There are 5 ways to turn a row about zero (a turn may also mirror it). The second row of each pair is the first, turned, with some noise. The first 50 pairs use one turn. New pairs use 3 turns, one after the other, and a turn may come again.
Some pairs, each with its turns in order after it:
[-3.28 -0.62 -0.29 -3.32  3.74 -2.29 -0.21  1.27 -2.49]
[-0.45  2.51  1.74  4.52 -0.48  3.16 -0.04 -2.35  2.24] -> q120

[-2.34 -2.33 -1.30  3.05  0.77 -4.06  3.25 -2.74  3.23]
[-1.38 -2.67  4.96 -2.66 -2.15  1.08  1.53 -3.51  2.84] -> q535

[-3.46  1.01 -2.24  3.27 -1.03 -3.17 -4.12 -2.94 -0.39]
[ 3.00 -1.72 -2.90 -2.38 -5.84  0.56 -0.33  1.86  1.70] -> q648

[-0.25 -1.34  1.93 -3.99 -3.49  1.93 -3.44  4.21 -3.60]
[-3.50 -2.07  1.06  3.27  2.81  4.88 -1.12  2.04  4.15] -> q837

[ 0.14 -2.87 -3.55 -3.89 -2.22  3.05  3.72 -1.00 -0.89]
[-4.17  1.01  0.34  3.37 -4.61  1.14 -2.46  2.24  0.46] -> q535

[-4.28 -3.13 -2.22 -1.62  2.06  3.92 -1.75  1.43 -1.02]
[ 3.25 -4.61 -0.06  1.50 -3.40 -3.37 -0.94 -0.77 -0.36] -> q251

[ 1.24  1.96  4.19  3.40 -3.63 -0.83  0.10  1.64  1.76]
[-0.78 -2.52  1.96 -5.17  1.47  1.87 -0.45  3.25 -0.06] -> q120

[ 1.04  3.74 -3.63 -0.14  0.19  2.38 -0.24 -1.35 -1.37]
[ 0.76  3.74  0.69  0.58 -4.02  2.29 -0.50 -0.62 -0.04] -> q837

[ 1.31  0.74  3.83 -0.80  2.33 -1.89  2.53 -3.12  0.44]
[-0.22 -2.10  0.70 -3.33  1.74 -2.79  0.77 -1.69 -4.05] -> q648

[-2.76 -1.49  2.90 -0.30 -2.27 -3.02 -2.48  4.35  1.72]
[ 0.76 -1.60  1.02 -4.16  1.06 -2.82  4.20  3.14  0.65] -> q251

[-0.27  3.07  2.67  2.49  2.94 -1.93  4.10 -2.17 -0.78]
[-0.24 -4.60  1.40 -2.83  2.41 -3.37 -2.14 -1.11  2.42] -> q535

[ 2.53  3.02 -1.74 -2.49 -0.13  0.07  3.44 -2.35 -4.29]
[ 5.72  1.46  0.41 -1.21 -3.88 -0.76  0.41 -2.58  0.01] -> q120

[-0.03  1.00 -0.74 -3.11 -1.21  3.64 -1.53 -2.81  1.26]
[ 1.40  2.72  1.32  1.35 -1.17 -2.29 -3.62  0.33 -1.39] -> q251

[0.45 2.50 2.67 4.04 0.91 0.31 4.04 0.44 1.98]
[-0.17 -2.96 -1.43 -3.58 -2.54 -1.57 -1.59 -2.77 -1.91] -> q837

[-0.42 -0.36  4.09  1.29  3.95  3.72  1.13 -1.38  1.90]
[ 3.43  2.42  0.53 -2.43  4.00 -2.34  0.63 -2.36 -0.57] -> q648

[ 1.10 -4.01 -3.10  2.79  2.09 -3.65 -3.68  2.66  1.21]
[-4.42  0.46  1.73  3.76  0.30 -2.79  3.70  3.68  0.15] -> q120

[-1.59 -3.00 -1.84 -1.50  2.00  1.69  3.39 -0.94 -2.03]
[-0.22 -1.19 -1.03  0.56  3.70  0.41  4.67  1.46  0.96] -> q648

[ 0.04  3.08  0.32 -1.56  3.23 -2.03  1.13 -3.97  1.73]
[-0.15 -1.45 -1.92 -5.01 -1.30 -1.92 -2.07 -1.08  2.57] -> q535

[ 2.25 -1.94  2.93 -0.53 -0.58 -2.63 -0.87  0.86  0.20]
[-3.33  0.10  0.05 -2.58  0.44 -0.10 -2.51  0.00 -1.42] -> q648

[-1.34 -3.44  0.93 -1.57 -1.75 -2.71  0.77 -3.43 -1.04]
[ 0.06  2.06 -1.89 -0.19  4.40 -2.41  1.35 -0.51  1.50] -> q837

[-1.56 -2.92  3.89 -3.80  4.05 -2.29 -3.84 -1.61  1.39]
[ 4.74 -1.68  3.27 -0.40  6.19 -0.57 -0.31  1.48  0.86] -> q837

[ 2.71  0.03 -4.22  0.15 -4.35  3.37  0.87 -2.97 -2.02]
[-4.31  0.63 -1.25  3.45  0.99 -1.54 -5.80  0.82  0.00] -> q251

[-0.37 -1.53 -3.79  1.21  1.55 -1.04 -4.37 -1.02  0.65]
[ 0.56 -1.25 -4.78 -0.36 -1.55  0.55 -0.87  0.20  3.73] -> q648

[-2.52 -1.84 -3.09 -0.58 -2.42 -4.03 -3.68 -0.22  2.20]
[ 1.48  1.55 -2.70  3.50  3.46 -0.23  1.50  4.31 -2.86] -> q837

[-2.82  4.31 -2.11 -1.93 -0.33 -1.92 -1.66 -1.23  2.90]
[ 2.06  4.28  0.55  0.07 -0.33 -2.85  1.01 -1.35  4.48] -> q251

[ 2.87  3.63 -3.47  3.61  1.34 -1.00  2.58  1.44  2.93]
[-3.16  2.57  3.08 -4.28  3.87  0.42 -2.20 -0.82  1.43] -> q535

[ 0.80  3.20  3.28  2.13  2.96 -0.07 -3.45 -1.98  1.71]
[ 2.61 -0.40  2.36 -2.03  1.14  1.05 -4.78 -0.42 -3.29] -> q837

[ 3.26 -4.17  0.25  1.08  0.15  2.06  0.88 -3.42 -2.88]
[ 2.48 -3.04 -4.21  1.22 -2.62 -0.58  3.13  0.18 -1.34] -> q120

[-3.43 -0.02  3.90 -3.46 -2.48 -2.14 -1.74 -1.89 -1.96]
[ 1.73 -3.03 -4.49  2.50 -2.08 -1.13  1.09 -3.15 -1.20] -> q535

[-0.18  3.13 -3.29 -2.28 -3.60 -1.40 -1.53  3.88  0.12]
[ 1.45  0.47 -0.81 -0.15  2.43 -2.63 -0.97  4.18  4.85] -> q251

[-3.23  0.98  3.84 -0.60 -2.67 -0.69 -2.59  3.32 -4.28]
[-2.66 -2.10 -2.11 -1.64  3.56  5.00 -1.75  2.16  2.30] -> q837

[ 3.63  1.24  4.03  2.64  0.78  4.10 -0.58 -0.30 -3.91]
[-1.36  2.67  5.29 -2.97  0.54 -1.56  1.00 -3.15  3.14] -> q648

[-0.73  3.77 -0.98  2.72 -1.84  3.27 -1.89  3.96 -0.73]
[-1.50  1.70 -2.04  1.44  6.18  2.50  1.19  1.05 -0.73] -> q535

[-0.25  4.28  1.33 -2.97  2.37 -2.45 -1.29  4.29 -3.51]
[ 6.02 -0.93 -1.00 -2.37  3.60  1.84  0.12  0.77  2.54] -> q251

[-0.34  2.55  3.48  1.33  2.91  0.98  2.80 -3.98  1.18]
[ 4.11 -2.39  0.93 -0.55  3.47  1.75 -0.50 -2.29 -2.78] -> q120

[-3.82 -1.23 -1.98 -2.76  4.31 -0.59  3.42 -1.68 -2.79]
[ 2.21  0.06  0.98  5.64 -1.33  0.71 -0.59 -5.20  1.35] -> q120

[-1.84 -3.80 -1.68  1.24  0.63  0.76  4.05 -3.83  0.01]
[-3.60 -1.93  2.79  2.33 -3.22  0.91 -0.75 -3.11 -0.70] -> q251

[-3.73 -4.20  0.09 -4.26  4.00  2.17  1.60 -2.33 -1.81]
[ 0.14 -0.53 -3.41  5.54 -0.33  2.27 -0.13 -5.48  0.52] -> q120

[-3.50 -3.11 -0.50  0.88 -2.92 -3.34 -2.77  2.77 -1.93]
[-4.71 -1.01  1.32  2.18 -3.10  1.69 -1.88  3.39  2.10] -> q120

[-0.78 -1.58  2.34 -0.01  3.26  3.63  2.49  2.83  1.33]
[-0.07 -1.43 -2.33  0.06  4.35  0.44  1.14 -3.06  3.21] -> q120

[ 0.48 -1.24  0.77  0.19 -4.13  0.30 -3.05  3.59 -2.48]
[-3.37  3.61  1.50  0.06 -2.79  2.60 -1.56  1.31  1.65] -> q648

[ 1.13  0.16 -3.44  3.41  2.44 -0.92  2.62 -2.14 -1.27]
[-2.70 -0.19 -2.48  3.54 -0.01  3.00  0.16 -2.91  1.42] -> q251

[ 1.73 -3.01  1.00  1.95  1.95  3.05  2.89 -1.42  3.55]
[ 0.47 -2.24  2.39  0.37 -1.07 -3.17  2.01 -4.50 -2.09] -> q837

[-1.26 -4.17  3.50 -1.81 -1.72  0.62 -2.93  3.67  2.03]
[ 5.32  0.44 -0.27  3.11 -1.46  4.26  0.68 -0.24 -2.77] -> q535

[-2.16 -1.56 -3.25 -2.12  1.80  2.09 -3.87 -0.61  1.22]
[ 0.95  1.62 -5.44  1.63 -0.44  1.05  1.57 -1.41  2.20] -> q648

[-0.20 -2.72  0.20 -0.21 -2.29  3.15  0.06 -1.25 -1.29]
[-0.56  1.77  0.70 -1.25  0.67  3.60  2.67 -0.53  0.98] -> q648

[ 1.95 -0.70  2.01  1.67 -0.41  3.86 -2.95 -0.08  2.39]
[ 1.55 -0.64 -0.50 -1.91  1.35  3.19  0.86  3.60 -3.45] -> q535

[-2.58  1.46 -2.62  2.98  4.31 -4.15 -1.40 -0.87  3.79]
[ 0.87  2.44 -1.77  1.80 -1.58 -0.23  6.38 -3.76  3.17] -> q251

[ 1.67  4.20  1.31 -1.46 -0.61  0.27 -3.46  4.23 -1.24]
[-1.03 -1.90  0.97  0.97 -1.87  3.57 -4.85  3.72  1.42] -> q837

[-0.42 -4.05 -0.47 -1.14  3.49  3.77  2.34  0.47  2.80]
[ 1.67 -0.96  2.22  0.29 -2.80  3.09 -2.11  4.49  2.55] -> q535

New pairs, each followed by its turns in order:
[-1.51 -2.72 -3.38 -2.55  1.05 -2.56  3.38  4.03  3.04]
[-5.02  1.60  3.51 -1.80  4.41 -2.84  1.15  0.37 -0.28] -> q648 q648 q120

[ 4.29 -0.07 -3.55 -1.97  2.83  2.60  0.31 -3.06  3.52]
[-0.04  3.68 -1.24  1.28 -4.66  2.70  4.78 -0.11  0.83] -> q251 q837 q648

[-3.22 -0.59 -1.83 -1.89 -2.47 -3.69  1.96 -0.74 -3.90]
[ 0.34 -1.44  1.23  2.32  2.97  4.68  1.95 -1.79 -3.59] -> q251 q837 q251

[ 0.57  3.26 -3.82 -1.16 -4.30 -2.96  1.10  1.80  0.34]
[ 4.19  5.18 -2.61 -2.18 -0.98 -1.21  0.25 -0.48 -1.43] -> q535 q837 q120

[ 2.24 -4.12  3.69 -1.94  2.42 -0.48  0.39  2.82 -0.44]
[ 3.42  0.08 -0.47  3.46 -2.25 -4.01  0.25 -0.30 -2.66] -> q648 q535 q837

[-2.21 -2.50 -1.05 -0.40 -2.07 -2.23 -3.28  0.65 -3.36]
[ 2.08 -5.99  0.25  0.70  1.09  0.33 -0.81 -0.99  0.98] -> q251 q120 q120

[-2.51 -0.66  4.18  4.29  0.64  3.74  1.68  1.41  2.77]
[ 5.37 -0.65 -0.82 -4.39 -2.09 -2.50 -2.16 -2.56  0.10] -> q837 q837 q837

[-3.65  1.40  2.08 -3.38 -4.24  0.70 -2.82  0.74 -3.29]
[-3.94  2.02 -0.77  2.34  2.95  0.61 -0.91  3.82  4.40] -> q120 q535 q535

[-4.00  3.39  4.24 -2.63  2.14  0.67 -0.31  4.21 -1.56]
[-3.36  2.89 -2.41  6.89  1.89  0.25  0.68 -1.27  2.32] -> q120 q535 q648

[ 2.67 -3.34  1.37  0.53  3.63 -0.96 -3.19 -1.56  0.25]
[ 3.50  1.15 -3.92 -0.64 -0.47  1.10  2.59 -3.66  0.17] -> q837 q251 q120

[ 4.15 -0.89  1.84 -3.73 -2.68 -4.02  2.63  0.87 -3.27]
[ 0.58  3.37 -1.11 -2.52 -3.57  3.93  3.11  1.71  4.52] -> q120 q535 q648

[-1.55  0.97 -1.27 -1.99  2.04 -1.23 -0.94 -3.24  0.54]
[-1.15  1.12 -2.00 -1.14 -1.90 -1.41  1.97  1.64  2.66] -> q120 q251 q535

[-3.30 -3.14 -2.38 -4.27  2.02  4.37  0.52  1.31 -1.79]
[-3.75  1.45 -0.57  1.86  5.90  2.88 -0.73 -1.91 -1.12] -> q648 q535 q120

[ 0.12 -3.03 -2.71 -4.33 -3.09  1.88  2.46 -3.42  0.28]
[-1.46 -6.65 -1.03  0.91  1.92  1.81  2.63  1.04 -2.68] -> q648 q535 q837

[-3.58 -1.73  3.58 -0.66 -1.77 -3.46 -1.04  1.74  0.56]
[ 1.36  0.94 -0.43 -1.62  3.29  3.44 -3.87 -1.55 -2.73] -> q837 q535 q535

[-1.94  0.91  4.06 -1.96 -2.51 -0.98  1.82 -2.97 -2.79]
[-2.35 -0.87  0.65 -3.14  3.71 -1.34 -0.95 -1.94 -3.27] -> q837 q251 q535

[-2.67 -4.19 -2.98  2.62 -1.04  0.03  3.37  0.16  1.46]
[ 2.39 -1.78 -3.08 -0.45  5.08 -0.10  0.16 -0.59 -3.35] -> q837 q535 q837

[ 3.20  1.96 -3.09 -3.87 -3.62  1.60  0.09 -1.11 -0.13]
[-2.84 -2.88 -2.97 -1.16 -2.30 -3.15 -0.13  1.59  2.96] -> q648 q837 q535

[ 3.28 -3.76  0.60 -1.32 -1.20  0.12 -0.71 -4.15  3.89]
[ 0.42  0.23 -0.59  3.72  3.98 -2.67  0.45  4.00  2.95] -> q837 q648 q837

[ 2.11 -0.64 -3.43  1.38  4.14 -3.10  4.38 -0.03  1.04]
[-3.44  4.49  1.18  4.40  1.44 -2.78  0.09 -1.02  1.00] -> q648 q648 q120

[ 3.81  1.86 -2.13  1.69 -3.42  1.27  3.46 -3.46  1.41]
[-1.79  2.39  1.42  1.07 -2.38 -0.73  6.11 -0.82  0.01] -> q648 q120 q837

[ 4.17  1.54  2.02  2.58  0.04 -2.48 -1.06 -3.54  3.52]
[-0.78 -2.09  5.73 -1.64  3.22 -0.75 -3.34 -0.80 -0.50] -> q535 q251 q837

[-2.36  1.06  2.94 -2.09  1.98  2.28  3.57 -4.33  0.48]
[ 0.21  1.95 -0.37 -2.33  0.99 -2.03 -5.97  1.97 -2.62] -> q837 q837 q837

[-0.58  0.72 -2.56  3.34 -3.54  1.05 -0.44 -4.03  3.83]
[-0.34 -2.51  0.01  3.80  1.29 -0.36  6.04 -2.26  0.08] -> q120 q251 q120

[ 2.15 -1.87 -0.16 -0.55 -0.50 -3.68  3.00  3.29 -3.20]
[ 0.45 -1.63  4.70  2.98  2.48  2.81 -0.14 -1.67 -0.68] -> q535 q535 q251

[-2.76  1.32  1.05  0.24  0.47 -0.22  4.13 -3.84  0.68]
[-2.13 -1.42 -0.67 -1.45  2.64 -0.41 -3.37  3.66 -1.50] -> q648 q535 q837

[ 0.66 -3.29 -3.74 -1.53  0.20  3.50 -4.26 -1.59 -4.35]
[-0.15 -7.06  2.80 -0.94 -0.62  4.05  1.20 -1.15  2.23] -> q648 q837 q648

[ 4.34 -1.03  3.94 -1.36  1.47  4.28  1.55 -3.74  1.65]
[ 0.40 -3.68 -2.79  1.50  4.14 -0.42 -0.12  5.95 -1.22] -> q120 q251 q120

[ 0.34 -3.03 -0.62  2.70 -0.29 -2.84  0.07  2.35  3.82]
[-0.89 -0.15 -0.48  1.84 -1.25 -2.37  3.11 -5.03  1.17] -> q120 q837 q120

[ 3.08  0.15 -4.37 -3.85 -4.22  4.07 -2.44  4.11  1.51]
[ 1.69  7.38 -5.61  1.87  0.61  0.91  1.12  2.51  0.49] -> q648 q251 q837

[-2.43 -2.60  3.45  0.93 -3.01 -0.71  3.51 -2.63 -2.13]
[-0.27 -6.07  1.21 -2.19  1.46 -1.76  0.74  0.66  3.32] -> q120 q837 q535

[-2.55 -4.16  0.03  2.85 -1.41 -0.47 -3.34 -2.01  3.25]
[ 4.95 -2.30  0.81  0.22  2.96 -0.88  1.25 -4.23  0.38] -> q251 q251 q837

[ 3.47 -1.72  3.33  1.87 -2.75  2.57  0.37  1.35 -2.67]
[-1.00 -0.92 -3.85  0.33  4.38  2.55  1.27  0.32 -2.78] -> q120 q535 q535

[ 3.51 -1.08 -0.29  0.58  3.66 -4.27 -2.64 -3.69 -3.01]
[-1.90  3.68  1.93  0.48  5.28 -3.25 -0.07 -4.74 -0.97] -> q535 q535 q251

[-0.23 -2.22  3.10 -2.71 -0.45 -1.11  0.29  1.71 -2.48]
[ 1.05 -0.11  4.08  0.69 -1.56 -2.88 -0.52  0.60 -1.80] -> q837 q837 q535

[ 0.15  1.91 -4.32 -3.71 -4.11  3.65  4.30  3.27 -3.94]
[-1.20  4.09 -2.44 -4.84  7.13 -2.34  0.72  0.79  2.31] -> q648 q535 q648

[-3.95 -0.21  0.48 -0.39 -4.05 -2.25 -1.96  4.04 -0.29]
[-0.60  2.27  4.34 -0.63  4.79 -0.76 -1.99  0.04 -2.61] -> q251 q251 q648

[-2.59 -2.38  2.17  0.64  3.79  3.89 -3.62  3.90 -3.64]
[ 4.54  0.28  1.69 -5.75 -4.80 -0.08 -2.43 -0.40  2.74] -> q837 q648 q837

[-1.05  0.59 -0.45 -0.38  3.68 -2.98 -1.54  1.48  2.45]
[ 2.64  1.74  0.97 -2.86  1.67  0.57 -1.29  2.69  1.03] -> q535 q251 q120

[ 2.72 -0.03 -1.11 -0.59 -1.04  3.43 -1.01  1.97 -0.37]
[ 1.19 -1.12 -0.14 -3.57 -3.16 -0.42 -1.66 -0.32 -0.26] -> q251 q535 q837

[ 3.78  4.27 -1.14 -1.75 -1.03 -1.17 -3.67 -3.30 -3.05]
[ 3.55 -1.30 -3.06 -3.07  5.66  1.21 -1.02  0.66  1.24] -> q648 q251 q837

[-3.26  1.46  0.24 -2.23 -2.12 -3.10 -0.89 -1.82 -2.66]
[-3.25  1.35 -2.73  1.52  0.47 -0.32  3.60 -2.08 -0.71] -> q837 q648 q251

[ 2.32  0.74  1.00 -0.69 -3.96 -2.52 -4.37  2.73 -0.22]
[ 2.94  2.25  2.79  3.39 -0.86  2.10 -3.02 -1.77 -2.99] -> q251 q837 q535

[-2.81 -2.72  3.42  0.09 -3.03  3.98 -1.95 -1.52 -0.64]
[-6.10  1.56 -0.21  1.50  3.33  1.11  0.07 -1.61  2.13] -> q251 q535 q251

[-1.43 -1.90  1.56  1.06  1.26 -2.48 -3.35 -0.93  3.60]
[ 1.28 -0.25  1.54 -3.20  3.31 -0.75 -0.79  3.35  2.30] -> q648 q837 q120

[-1.95  2.71 -1.55  1.81 -2.98 -3.07 -1.57  3.02 -0.22]
[ 1.46  2.11 -2.66 -3.41 -0.24 -3.87 -1.40  1.72 -0.72] -> q648 q648 q251

[-3.47 -0.66 -2.89 -0.31  2.20 -1.63  1.40 -2.77  1.71]
[ 2.16  0.72 -4.04 -0.85 -3.83 -1.08 -0.46  0.57 -1.82] -> q837 q251 q251

[-0.70  0.09 -1.11 -1.87  2.97 -0.16  1.95 -1.46  2.48]
[ 0.61  0.18  0.96  1.15 -4.14 -0.96 -2.22 -0.54 -0.55] -> q120 q648 q535

[-0.05 -0.91  0.82 -2.62  0.21 -3.12 -2.05 -1.96  0.86]
[ 1.07 -0.01  0.12 -1.88  2.66 -1.72 -0.45  2.39  2.61] -> q251 q648 q837

